The same things were measured in two ways. Each way mixes the same 3 hidden numbers, adds some noise and spreads widely along 3 directions of its own, which tell nothing about the thing.
In the rows, zero is written as 128.
Some things both ways: the first way, then the second way.
[130 120 185 143 115 119 135 132 117  87 102  92 144 124 137  82 135]
[174  89 162 133 124 119 129 127]

[116 134  92 105 153 162 130 181  97 121 115 172 131 179 111 136 111]
[101 133 101 127  76 103 148  96]

[139 129 137 134 139 129 135 118 129  99 128  82 146 138 134 106  95]
[140 129  76 112 146 127  93  93]

[136 128 175 125 128 121 157 107 149 131 128  94 131 114 121 100 118]
[166 148 125 131 172 174 135 140]

[ 65 134 176 113 145 156 118 139 118 129  99 166 100 103 119 118 166]
[ 99 172 197 117 111 149 206 145]

[ 71 149 116 129 134 141 133 162 135 161 107 191  91 137 123 115 123]
[ 64 191 174 120  74 130 173 112]

[113 117 160 133 199 173 140 118 135 133 134 133 149 113 111 150 138]
[167 127  88 128 170 134 145 110]

[ 72 131 136 183 147 114 115  99 133 145 124 110  92 105 164  99  87]
[160 160 101 205  73 114 165  74]

[112 138 137  96 161 187 143  94 162 161 158 103 131 114 107 157 127]
[158 158  15 142 189 153 231 105]

[165 117 155 147 155 146 134 104 123  72 128  41 166 129 134 113 104]
[188  80  13 131 167 118  95  90]

[126 124  99 143 165 169 114 139  66  64 114 104 152 161 142 136  96]
[141 131  89 118 119 119  65  91]

[130 116 108 138 158 149 132 154  91  88 118 133 150 168 128 123  98]
[156 124 121 135 113 128  70 107]

[150 115 183 152 145 128 142 129 116  68  97  87 163 123 129  94 128]
[170 124  66 129 130 166 100 156]

[ 95 120 180 135 164 146 139 129 121 111 105 135 125 104 116 110 150]
[123 144 181 100 138 143 129 133]

[120 132 157 123 119 135 123 125 112  87 110  91 126 124 140  93 127]
[ 82 187  75 115  94 163 158 146]

Other things, the second way, with their names:
(67): [124 134 151 118 114 108 129  90]
(36): [142 134  93 148 118 127 140 103]
(357): [148 166 120 142 116 167  94 133]
(121): [126 110 175 116  82 116 135 129]
(279): [139 189  44 131 154 194 154 155]
(321): [124 121 146  88 147 140 152 146]
(155): [148 145  72 127 156 131 107  88]
(347): [117 147  90 133 113 104 123  66]
(162): [210  90  85 150 150 136  94 120]
(400): [177  74 158 119 153 108 125 116]
(31): [157 158  57 144 188 156 249 129]
(316): [ 29 227 143 124  56 137 224 112]
(389): [142 162 126  93 184 155 105 122]
(194): [132 159 155 143 102 134 165 116]
(96): [145 144  43 151 156 121 208  77]
(137): [141 122 141 103 155 148 192 152]
(82): [136 201 106 172  87 175 128 131]
(310): [202 109 136 150 149 160 172 169]
(144): [159 139  98 116 181 174 150 163]
(197): [131 149 143 125 121 154 148 148]
(80): [200 106  91 140 202 140 176 112]
(11): [131 143 125 125 137 108 146  82]
(410): [174  83 106 138 134 111 178 108]
(61): [110 172 136 125 130 129 185 101]
(220): [ 71 159 250  84  78 142 167 167]
(185): [117 145 218  85 102 177 107 197]
(79): [109 189 158 129 114 169 206 154]
(277): [155 108 144 121 158 114 216 109]
(222): [127 140  81 167  69 107 173  91]
(446): [168  82  94 142 107  83 102  68]
(243): [181 107 114 143 143 124 220 120]
(420): [220 129   7 155 201 188 141 155]
(141): [118 148 132 138  82 118  65  93]
(7): [139 127 116 145 117 111 213  95]
(364): [103 168 125 104 109 156 105 141]

Some of these things the first way, each followed by its name:
[130 121  91 133 170 169 114 156  81  86 125 125 154 177 129 137  98]
(446)
[139 110 181 135 216 197 131 100 106  78 129  84 175 106 107 160 153]
(420)
[ 89 133 174 111 173 179 140  95 153 155 144 125 116  84 107 150 159]
(31)
[ 95 137 127 118 154 177 131 106 136 156 154 105 112 117 127 147 117]
(96)
[100 137 126 151 141 147 118 100 117 111 125  90 116 126 156 119  98]
(347)
[ 87 133 115 128 179 154 136 155 132 147 125 186 123 138 108 142 114]
(67)
[ 95 148  97 110 137 165 130 138 135 147 136 144 120 154 120 134 102]
(11)
[124 124 153 116 196 173 167 123 150 167 137 158 149 125  83 158 145]
(80)
[106 128  92 159 166 145 121 163  93 102 110 151 135 162 136 118  98]
(141)
[120 113 181 106 115 137 116 168  61  36  67 121 147 128 131  88 179]
(185)
[131 116 162  96 142 178 131 125  97  79 120  89 152 130 124 128 155]
(144)
[ 92 137 114 114 167 159 135 162 122 143 120 192 119 150 106 134 125]
(194)
[ 85 140 161 133 135 135 146 115 181 185 128 152  96 101 113 115 123]
(61)
[138 104 150 144 199 172 120 134  72  68 119  90 173 130 125 143 134]
(162)
[124 126 127 113 148 161 132 170 106 106  99 156 146 157 111 125 125]
(364)
[117 135 154 158 148 119 154 120 155 138 114 124 134 121 123  98 107]
(36)
[ 99 126 166 132 162 148 134 144 123 111 101 145 134 126 117 115 142]
(197)
